The rows are grouped in 4 different ways at once. Each group adds its own fixed numbers to the row, and there is some noise. The rows also spread widely along 17 directions, which tell nothing about the answers.
In the rows, zero is written as 128.
Known rows, each followed by its group in each grouping:
[123 157  88 113 118  86 138 112 105 144  93 138 102  69 209 144 119 107
  96 115  91  89 140 155 142 133 148 132  95 115 161  97 142] | T j_275 (1) j_690
[163 178 109  95 162 206 109 151 144 106 105 202 161 129  83 107 100  62
  97 120 123 152 123 104 138  81  94 145 130 140 162  99 152] | Y j_242 (2) j_978
[107 145  76 138 154 128 148 104 162 138 125 130 112 126 183 122 108  96
 119 152  98 104 177 110 133 140 127 112  97 135 141 122 126] | E j_194 (1) j_283
[117 125 107 137 179 124 143 132 141  88 129  97 103 147  87 127  87 128
 130 120 116 190 102 133  72  92 133 138 121  78 155  83 139] | A j_242 (2) j_978
[142 137 127  90  93 126 157  93 105 192  87 140 123 115 102 116 114  87
 132 124 109  85 145 166 156 126 168 126  91 110 116  81 175] | X j_275 (0) j_690
[119  89 127 123  96 127 141 135 124 130 137  90  89 127 159 117  72 157
 137 156 146 158  94 145 104  90 101 170 129  50 129  59  90] | B j_194 (0) j_283
[158 176 119  81 130 147 137 102 125 145 126 136 130 107 138 131 147 111
  97 101  94 125 151  92 153  55  90 115 150 171 136 141 138] | X j_878 (3) j_978
[124 139 112 120  67 151  95 135 193 117 178  69 158 111  90  87 138 129
 149 132  72 172  91  73  95 149  63 172 122  79 179  30 118] | E j_931 (3) j_978
[129 110 151 108  69 120 139  73 118 161 155  75  71 120 143 112 115 178
 154 149 146 110 119  99 109 167 177 100 134  98 132 160 124] | Y j_931 (3) j_283
[141 160 123  85 122 142 146  94 178 167 136 122 120 147 100  92  83 138
 125 139 119 111 135  96 137 153 121 127 122 102 178 146 154] | A j_878 (3) j_690
[122 121  96 153 128 189 130 136 172  49 160 186 183 124 132 120 184 115
 153 159 119  93 133 111 117 143 142 125 130 146 103 114 115] | T j_931 (3) j_283
[135  95  94  86  42 156 108 114 133 135 112 118 161 114 117 144 148  91
 124 125 124 100 157  64  85  86 117 100  48 138 156 121 138] | B j_931 (0) j_978
[130 101 158 136 111 124 114 149 121 158 103 140 140 154 129 146  95 105
 114 136 145 122 155  97 134 131 110 134 113 141 131 134 146] | Y j_194 (1) j_283
[128 177 200  98 167 149 147 117 124 158  94 164 114 151 145 118 165 144
 117 123 162 135 103 133  92 112 145 132 129 147 104 152 149] | X j_275 (3) j_283
[151 113 145 101  68 159 100 102 128 162 126 156 180  84 102 111 162 137
 167 107 123 106  82 118 148 166 143 147 127  86 150  59 169] | Y j_931 (0) j_690
[142  92 125 102 138 110 139  95 130 156 121  85 171 106 103 132 149 144
 173  69 130 121 120 169 172 128 102 115 137 122 125 114 105] | B j_878 (0) j_690
[115 115 139 141  84 143 109 136 115 125 137 109 107 109 144 106 108 129
 141 160 125 137 109 126 119 163 141 142 138 104 129 106 102] | B j_194 (2) j_283
[117 134 170 155 127 131 121 138 104 103 121 150 118 132 131 134 176 141
 131 145 136 134 123 109 111 139 156 126 162 163  96 141 141] | Y j_275 (2) j_690
[113 160 121 111 127 126 124  98 152 131 127 124 124 112 145 121 156 138
 124 122 104 127 123  81  89 149 145 122 108 132 159 130 162] | A j_931 (3) j_978
[153 162 161  58  77 158 159 102 140 196 124  85 101 147  97  98  79 110
 121 130 123 129 122 118 111  93 109 134 103 100 152 118 117] | T j_242 (2) j_690
[161 129 140 128  32 170 104 101 120 150 172 116 143  81  66 114 145 135
 166 105  98  97 109 135 179 181 153 126 150 109 158  92 170] | T j_242 (0) j_978
[134 104 153 133 121 151 131 105 127 158 137 133  63 136 109 142 128 157
 135 110 177 108 141 134 159 123 148 112 145 123 129 111 164] | Y j_931 (2) j_690
[112 126 119 113  97  88 128 108 165 165 128 122 130 121 142 160 197 147
 120 102 103  60 177 135 105 151 145 107  55 153 175 131 189] | A j_242 (2) j_283
[106 110  87 149 125  33 151 153 119 107 115  97 159 131 150 155  80 108
 109 156  53 103 172 137 141 120 112 139 126 125 126 117 120] | X j_275 (3) j_690
[146 103 163  92 151 167 147 110 138 134 107 187 182 141 151 146 118 190
 150 118 172 111  74 104  92  75 133 135 141  66 134 139 135] | T j_931 (1) j_690
[115 127 127 100 103 168 166 115 179 125 107 136 130 164  92  68 163 137
 155 186 136 143 129  99  73 103 107 176  95 101  86  45 132] | Y j_194 (0) j_978
[132  58 147 113  81  95 106  81 102 134 110 114 131  87 143 121 163 193
 178 133 160  77 111 147 149 175 157 117 141 101 112 133 119] | X j_242 (2) j_690
[143 135 166 125 103 161 115 139 127  88 133 155 131 116 116 118 204 149
 137 122 163 138  81 148  84 134 152 138 113 104 136  95 142] | Y j_242 (1) j_283
[115  99 132 156 160 127 102 101 115 101 139 117 170  84 177 141 126 158
 171 122 117 160  71 111 128 146 132 133 188 103 112 107  93] | X j_194 (3) j_978
[126  91 164 131  93 113  97 149 110 145 128 124 182 108 183 152  93 127
 143 137 126 129 105 132 141 123  87 173 141 118 118  97  89] | A j_242 (0) j_978
[115  97 152 146 109 118 133 140 112 118 124 121 148 143 116 145 147 139
 144 145 115 140 136 106  95  97 131 137 140 140  97 107 135] | Y j_194 (2) j_978
[132 149 135 129  93 148 133 157 109  96 147 118 146 114 114 140 144  92
 124 116 103 142  98 157  88 112 156 122 101 117 143 107 125] | B j_931 (0) j_283
[124  90 158 168 182 156 173  97  99  88 138 139 124 144  86 109 142 136
 188 130 153 153 110 154 152 113 184 114 211 133  24 105 114] | Y j_931 (3) j_690
[122 148 131 132 134 128 175 118 135 125 139 148 128 145 113 120 140 140
 136 154  89  83 157 155 139 126 162 123 145 135 100 133 150] | X j_931 (2) j_283
[171 134  65  77 136 171 100 103 173 121 153 100  93 104 109 121  60 114
 120  89 161 130 114 120 173 121  92  90 114  87 238 140 106] | E j_931 (3) j_690
[127 163 144 107 126 188 174 127 178 153 138 160 152 187  87 102  70  95
 141 182 129 104 133 122 102 135 156 141 100 103 123 123 143] | Y j_931 (3) j_978
[125 154 134 120 141  82 144 147 114 124 112 136 111 123 158 150 134 148
 101 114 113 109 122 173 112 122 139 138 109 113 155 124 164] | X j_931 (0) j_283
[118 125 139 124 124 114 123  87 109 141 124 110 128  94 126 150 191 163
 143  69 113 136 110 109 103 115 162  93 133 134 143 128 173] | B j_194 (3) j_978
[ 84 134 140 211 236 101 132 188 118  68 122 140 114 150 134 177 165  82
 108  96 117 181 146 175 102 109 132 137 134 186  90  88 146] | A j_878 (2) j_283

New rows. What belongs after each?
[122 126 150 134 118 112 117 163 141 119 128 127 132 137 111 138 174 138
 121 115 127 121 136 147 113 144 117 144 111 142 146 104 152] | Y j_931 (2) j_283
[125 104 119 106 132 142 133  80 134 186 106 147 131 104 157 123 136 127
 151 115 126 100 139 123 144 123 136 136 119 112 114  64 149] | Y j_931 (2) j_283
[140 154 202  94  58 172  99 110 128 205 141 130 202  84 136 165 214 111
 161  54 134  82  85 169 141 180 161 101  89 146 157 127 143] | B j_931 (0) j_690
[115  97 150 129  83  86 142  89 104 173 133  71 142  96 164 158 164 130
 155 103  96 112 135 136 121 124 147 117 113 126 108  95 122] | A j_878 (1) j_690
[136 114 135  88  54 108 106 126 105 113 111  79 151 110 127 117 107 128
 141 154 130 119  91 125  74 170 153 117  76  93 164 172  99] | X j_931 (0) j_978
[158 105 122  71  92 144 110 114 142 168 144 119 152 103 178 149  88 154
 139 115 140  89 100 136 129 100 106 123 107  74 191 131  94] | E j_931 (2) j_283
[112 130 125 117  78  98 151 133 159 158 130  86 113 150 115 111 101 142
 122 165  94 120 136 124  98 138 108 163  86  74 157  76 155] | X j_194 (0) j_283
[113 126 124 138 142 143 151 100 135  95 126 123 116 128 129 110 154 130
 157 161 134 118 128 141 116 152 167 109 130 134  98 135 110] | X j_194 (2) j_690
[129 117 137 135 126 103 108 162 135 124 118 120 123 128  82 129 144 123
 126  96 136 145 114 166 133 163 123 146 111 111 165  80 168] | Y j_194 (3) j_283
[145 100 115  98 117 161 149 105 161 134 125 171 138 131 103 122 171 144
 166 121 178  53 146 189 173 139 151 119 106 130 114 109 137] | Y j_931 (3) j_978
[139 125 145 114 101 167 139 121 138 128 140 125 102 132 105  99 118 135
 141 142 149 125 124 141 151 120 115 140 153 112 118 105 102] | B j_242 (2) j_690
[109 137 140 129 134 157 122 128 146 123 133 165 134 109 190 145 160 137
 127 132 153 102 117 137 122 142 139 133 121 131 125 117 119] | B j_878 (3) j_690
[147 131 139 101  87 122 136  79 121 122 144  66 126 106 110 116 161 154
 170 111 143 105 113 146 122 187 178  72 117 130 150 203 100] | Y j_931 (1) j_978
[148 157  97 152 174 158 131 130 117 110 114 175 149 120  67 103  77  62
 115 115  84 151 150 112 189 121 120 140 176 139 128  81 173] | Y j_242 (1) j_978
[119 149 112 119 117 160 188 159 231 118 181 132 126 193 103 137 143 129
 130 160 135  72 166 189 115 117 114 145  69 109 152  87 132] | Y j_931 (3) j_283
[106 106 141 144 129  57 155 152 144 170 127  88 186 149 154 191 116 104
 130 105  81 104 172 169 146 111  95 137  96 156 128 114 124] | A j_194 (0) j_690
[140 157 164 114  98 152 146 134 138 138 144 154  86 139 142 113 139 155
 118 154 152  83 140 155 159 144 130 140 138 136 123 142 138] | X j_931 (0) j_283
[ 92 145 103 146 133 101 148 108 119 130 122 125 158 103 180 106 102 113
 146 179  48 125 122 112  97 159 158 156 128 104  99  94 126] | E j_878 (0) j_978
[112  93 136 149  87 150 107 134 125 146 128 142 106 125 146 130 113 129
 127 151 145 123 143  92 135 137 112 146 123 117 122  89 147] | B j_194 (0) j_283
[112 132 136 100  96 144 148  75 164 147 131 106 140  93 162  94 208 163
 178 139 120 122  86 145  97 146 133 155 104  85 106  41 116] | X j_194 (0) j_690
[135 167 161 111  73 145 144 150 148  84 186  72 110 117 142 127 193 163
 130 127 127 152  97 162 100  97 101 133 145 142 138 135  60] | B j_194 (3) j_978
[130 138 151 128 109 122 136 142  97 131 131 156 109 110 183 169 112 147
 119 130 147  76 114 182 141 144 175 125 122 117 148 159 139] | T j_878 (0) j_690
[133  88 112 136  92 126  97 165  72 122  83 149 162 117  87 115  59  21
 121 154 113 136 130 135 132 156 162 143  92 114 109  77 136] | Y j_878 (3) j_283
[138 148 119 127 136 136 141 151 129  69 152 159 179 120 152 185 154 151
 111 108  99 115 108 110  75  52 144 110 133 129 163 157 143] | T j_931 (3) j_978
[118 161 131 140 128 164 148 126 122  30 153 111  74 123 155  92 156 129
 122 195 125 175  95 110  54  99 153 134 151 120  92 119  69] | X j_242 (2) j_690
[141 140 120 137 117 202 141 129 163 103 167 149 103 149 107 136  99 113
 127 161 141 101 151 139 141 103 132 119 129 123 138 118 126] | X j_242 (2) j_978
[131 145  85 130 125 103 133 141 146 122 135 116 116 116 124 134  81 132
 116 114  97 108 133 154 151 151 116 148 116  97 191 102 157] | T j_931 (0) j_978
[172  86  89  91  93 131 108 117 103 103 117 143 167  82  90 119 132 128
 153 106 130 102 117 147 173 115 130 123 141 106 143 108 125] | Y j_878 (3) j_978
[138 119 147 105  96 156 150  94 143 170 124 143  48 141  82  88 116 161
 138 141 177 101 131 136 157 148 161 140 132  84 127  73 181] | Y j_931 (3) j_690
[132 154 173 125 125  95 127 151 113 134 116 105 111 132 123 122 126 143
 110 126 128 138 123 153 139 151 108 147 142 136 137 146 129] | X j_878 (1) j_978
[139 125 123  99 131 127 156  87 119 150 144  60 152 114 134 153 115  98
 146  98  90 143 118 137 105  71 137  89 113 113 125 124  96] | X j_878 (3) j_283
[166 129 147  97 104 125 131 138  90 133 113 136 141 139  65 137  91 123
 112 107 126 135 113 117 115  91 159 103 131 112 167 162 176] | Y j_194 (3) j_283
[135 116 153 149 133 174 102 142 141 149 139 133  98 160  94 140  63 104
 131 126 188 125 149 115 171 179 120 113 127 146 157 159 146] | Y j_931 (0) j_978
[129 150 127 132 173 135 202 104 140 173 129 168 120 161  79 112 113 115
 139 123  96  91 171 172 183 105 163 135 160 133  83  77 193] | Y j_931 (3) j_283
[134 118 163  98  74 135 110 129 115 148 109 141 115 121 134 115 130 150
 131 135 179  87 114 137 136 185 150 122 104 119 149 167 131] | B j_931 (0) j_690
[120 139 125 100 107 123 138 133 153 150 139 106  90 135 197 146  76 150
  99 156 131 125 125 102  91  86  96 152 109  87 177 105 107] | Y j_931 (2) j_690
[129 159 145 122 157 140 134 139 129 134 113 133 138 150  82 129  76  98
 117 115 115 147 107 125 100 137 147 125 115 106 167 139 160] | T j_242 (2) j_690
[155 163 152 117 122 163 134 129 123 151 154 128 107 125 114 132 113  93
 108 102 122 141 135 138 167  96 110 126 156 147 136 105 136] | Y j_242 (3) j_283
[132 151 148 124  67 116 121 163 128 119 152  89 139 138 123 162 127  91
  93 137  97 128 143 110 108 110 116 110 103 155 164 155 120] | X j_194 (3) j_690
[155  75 153 105 113 167 130 106 129 149 139 146 169 137  90 154 147 145
 169  94 170  90 132 132 157  86 136  92 139 140 109 147 132] | E j_931 (3) j_978
[133 152 141 127 132 104 158 134 178 125 180 117 142 104 159 167 227 224
 146  69 103 112 105 193 150  82  73 173 160 108 161  42 148] | Y j_931 (0) j_978
[105 101 151  96  74  94 141 140 120 157  80 134 159 124 119 108 173 135
 134 136 112 119 113 140  81 108 125 181  85 102  91  40 147] | B j_931 (3) j_978
[107 185 169 147 134 129 112 153 115 136 128 139  83 131 185 141  96 113
  76 153 112 139 129  97 121 145 125 141 147 151 147 147 137] | X j_931 (2) j_690
[127 118 123 106 100 147 159 113 132 116 119 147 127 136 132 128 165 114
 130 140 139  88 155 126 117  94 149 114 101 153  90 122 122] | T j_931 (3) j_690
[136 145 146 116 137 152 114 158 145 128 117 149 142 137 137 126 122 104
 113 134 146 132 127 125 134 127  85 145 116 142 141 129 117] | E j_878 (0) j_690
[112 117 139 142 130 121 146  98 141 150 146 124 138 121 179 170 145 163
 149 131 110  89 140 121 129 115 140 115 142 127 118 120 133] | X j_275 (2) j_690
[104 103 157 143 172 122 119 104 133 120 113 145 154 110 179 143 168 190
 152  98 152 148  84  95 104 130 122 135 162 100 118 113 128] | B j_931 (1) j_690
[141 113 167 116 122 129  93 162 118 121  95 141 119 124 111  86 120 138
 122 129 162 149 109 133 147 154  74 176 151 130 128 109 110] | T j_242 (2) j_283
[115 103 127 130 132  92 156 120 158 115 131  47 109 162  57 145 180 144
 158  89 145 123 161 171 112 136 122  95  76 146 134 134 143] | X j_931 (0) j_978
[122 158 116 132 154 191 165 153 167  84 139 160 138 150 131 115 162 102
 119 145 116 162 125 129  95  47  88 161 125 130  98  58 111] | B j_194 (0) j_283
[129 112 115 123  42 189 105  98 135 144 155 131 146  90  95 106 153 116
 165 133  98 106 122  95 131 149 152 128 123 108 133  62 149] | B j_931 (2) j_978
[102  84  84 167 192 103 146  93  94  89 120  87  72 125 148 160  94 109
 134 115 136 168 151 102 108  87 170  82 144 140  95 128 122] | Y j_931 (3) j_978
[144 171  94  84 101 134 199 102 172 114 171  73 131 121 134 124 146 129
 134 121  88 108 128 191 114  82 127 116  98  88 159 110  78] | B j_242 (1) j_690
[114 127 161 152 170 100 156 110 111 119 114 144 152 131 142 125 115 172
 162 143 131 119  94 151 122 185 195 123 165  95 114 164 143] | Y j_194 (1) j_690
[134 171 172 140 123 151 104 146 127 112 134 168 102 128 144 124 122 138
 101 144 155 118 119 108 135 190 152 124 141 145 165 186 156] | A j_878 (1) j_690
[131 122 153 111 102 124 160 193 118 107 119 152 128 165 120 132 107 120
 100 152 141 121 127 174 107  64 108 170 114 108 109  97 109] | B j_931 (3) j_283
[108 145 149 147 113  99 127 140 147 108 145  83  48 140 135 100 103 199
 114 147 137 158 101 106  83 186 122 157 138  71 179 128 147] | T j_931 (1) j_283
[100 161 125 148 116 145 177 111 199 135 167 140 119 156 158 152 195 151
 123 159  92  74 192 103 127 108 115 121 114 166 118 111 167] | X j_194 (0) j_690
[171 152 126  92 167 135 148  73  97 107 137 118 148  85  95 105 169 157
 157  66 105 152  98 146 166  74 138  95 206 146 112 151 116] | E j_242 (3) j_978
[103 118 154 175  91  83 147 144 109 105 162 116 150 124 129 152 167 131
 147 142  79  89 138 167 119 171 198 122 134 148  94 130 146] | A j_931 (3) j_283
[118 139 136 126  82  79 157 130 130 112 135  80  83 137 146 122 183 155
 111 145 112  99 180 129 112 139 118 120 110 168 118 168 119] | T j_878 (1) j_283
[139 150  94 111 104 109 148 101  90 163 133  98  81  94 174 152  90  78
  93 116  78 126 165 119 147  68 137 109 128 139 139 102 130] | Y j_275 (3) j_283
[109 127 132 133 105 127 130 113 135 122 148  89 118 109 158 134 129 149
 144 135 125 133 100 129  95 165 151 122 114  94 150 130 113] | B j_878 (0) j_690
[138 169 103  99 142 139 174  78 133 109 112 143  99 115 132  57 135 141
 133 159  94 143 124  99 136 100 130 150 170 111  97  95 126] | A j_275 (1) j_690
[105 105 160 152 144 114 128 130 154 138 122 111 149 152 143 141 135 139
 138 128 137 134 141 100 131 140  88 141 140 137 107 115 119] | X j_931 (1) j_690
[133 103 137 136  67 134 100 122 106 164 145 112 152  92 139 148 125 102
 150 120 114  91 131 140 150 167 152 114 103 127 139 118 134] | E j_878 (0) j_283
[144 137 133 122 117 166 104 132 155 149 144 157 195 134  96 136  80 114
 133 114 111 101 119  82 140 172 132 115 128 116 182 163 164] | T j_931 (3) j_283
[161  98 136  78  73 131 124  87 128 171 130  80 192  94 112 133 165 151
 169  79  92 119 122 107 148  72  82 118 144 137 134 110 102] | T j_194 (2) j_978
[139 147 208 103  90 113 152 155 144 140 148  91 187 172 148 164 150 157
 127 140 128 121 128 108  89  87  87 124 134 155 130 206  81] | Y j_275 (1) j_690
[129 104 132 143 136 161  99 131 130 109 139 155 144 110 150 159 134 131
 137 108 166 121 109 120 150 138 134 106 145 131 146 139 123] | B j_194 (3) j_690
[132  87 156 137  59 103 120 160  92  96 145 108 166 123 139 159 130 140
 135 149 108 120 111 128  95 100 133 136 126 106 117 123 110] | X j_931 (0) j_283
[118 139 161 145 122 130 122 127 127 149 124 149 115 128 140 131 159 140
 115 126 120 118 145  98 136 140 118 139 140 151 116 110 178] | X j_931 (0) j_283
[135 131 146 116 100 128 149 163 146  51 140 151 203 133 110 129 217 176
 154 148 110 114  88 150  48  94 141 146 108 104 122 125 119] | E j_878 (1) j_978
[112 167 106 165 157  87 128 154  97  56 111 127 112 102 144 106 131 109
  97 139  87 155 132 130 140 167 138 129 166 154 133 155 121] | B j_194 (1) j_690
[ 98 135 142 154 151  94 147 179 117 113 108 113  86 164 129 138  86  76
  90 155 134 158 148 153 105 126 130 155 105 138 111  96 127] | Y j_878 (3) j_690
[128  92 144 133  97 188 132  94 117 137 117 178 168 114 122 113 201 107
 172 148 132 107 134  99 112 123 166 130 120 145  47  68 153] | Y j_878 (0) j_283
[114 131 133 145 124 140 151 129 130 135 165 111  94 149 152 185  52 145
 115 135 126 116 123 122  91  93 172 101 121  79 178 149 142] | B j_931 (2) j_690
[124 169 132 141 101 158 135 136 145 108 154 109  82 140  94 105 111 127
 111 142 123 139 132 109 119 157 141 124 131 118 162 140 143] | B j_931 (1) j_978
[110  90 132 143 136 122 162 102 138 151 147 119 121 130 153 149 135 156
 168 130 137  89 130 180 131 126 170 115 119 103 102 104 129] | E j_194 (3) j_283
[146 158 137  89  91 135 153 107 138 166 130  91  60 122 152 110 140 129
 105 128 134 121 153 147 148  98  95 126 109 132 138 109 115] | X j_194 (1) j_283
[143 118 126 171 111 190  98 104 147 121 202 102 113  92 114 140 126 128
 168 103 127 111 136 127 211 187 129  94 191 152 150 135 109] | T j_878 (2) j_690
[173 152 132  56 130 187 114 145 155 111 114 195 131 132 146 107 104 169
 107 143 192  91 100 134 129 118  99 131 125 105 193 209 104] | B j_878 (2) j_283
[ 82  92 165 160 109  73 164 123  89 128 104 117 133 156 190 166 122 129
 131 183 126  89 153 118  67 136 196 109  93 133  69 169 123] | X j_931 (1) j_690
[111 141 124 124 110 119 145 138 172  89 131 121  83 143 127 101 182 169
 119 156 129 117 148 121  97 130 100 160 116 132 134 101 133] | T j_242 (2) j_690
[147 141 111 105 120  85 113 162  70  74  90 122 117 124 121 115 101  86
  88 146 119 138 140 119 107 118 144  99 115 165 138 211 105] | E j_275 (3) j_283
[126 137 148 124 115 145 158 108 146 148 149 131 116 126  95 136 211 155
 162 102 128  80 139 193 136 129 171 114 114 141 112  96 164] | E j_931 (2) j_978
[115 161 124 173 245 135 161 157 134 120 116 167 120 167 127 143  58  87
  99 113 109 175 147 131 154  87 100 154 170 143 113  92 163] | Y j_931 (0) j_283
[119 119 111 138 191 101 136 102 135 164 129 119 105  89 214 183 132 183
 120  58 115 140 137 124 171  57  55 152 173 130 141  65 144] | T j_878 (0) j_978
[143 149 206 145  51 133  96 204 116  41 185  95  42 148  94 123 156 197
 106 160 197 141  81 171 106 174 135 143 156 126 164 184 106] | X j_931 (3) j_978
[129 148 166 143  98 119 143 152 133 135 174 164 194 111 175 159 157 157
 135 140  73  71 114 171 159 128 130 162 170 123 112  98 131] | X j_931 (3) j_283
[122  93 108 155 198  77  99 150  93  92  77 180  88  92 127 140 155 157
 124  73 167 115 132 202 191 155 139 145 151 145 135  94 177] | A j_931 (2) j_978
[128 146  86 117 170 129 178 105 136 120  94 185 103 127 124 107 134 123
 120 132 114 105 143 163 126 102 171 136 105  96 125  79 183] | A j_194 (1) j_283
[135  96 163 129  70 114 124 141  96 133  96 130 105 143  90  97 124 113
 128 164 160 117 157 119 159 164 128 137 133 153  94 136 130] | Y j_194 (1) j_690
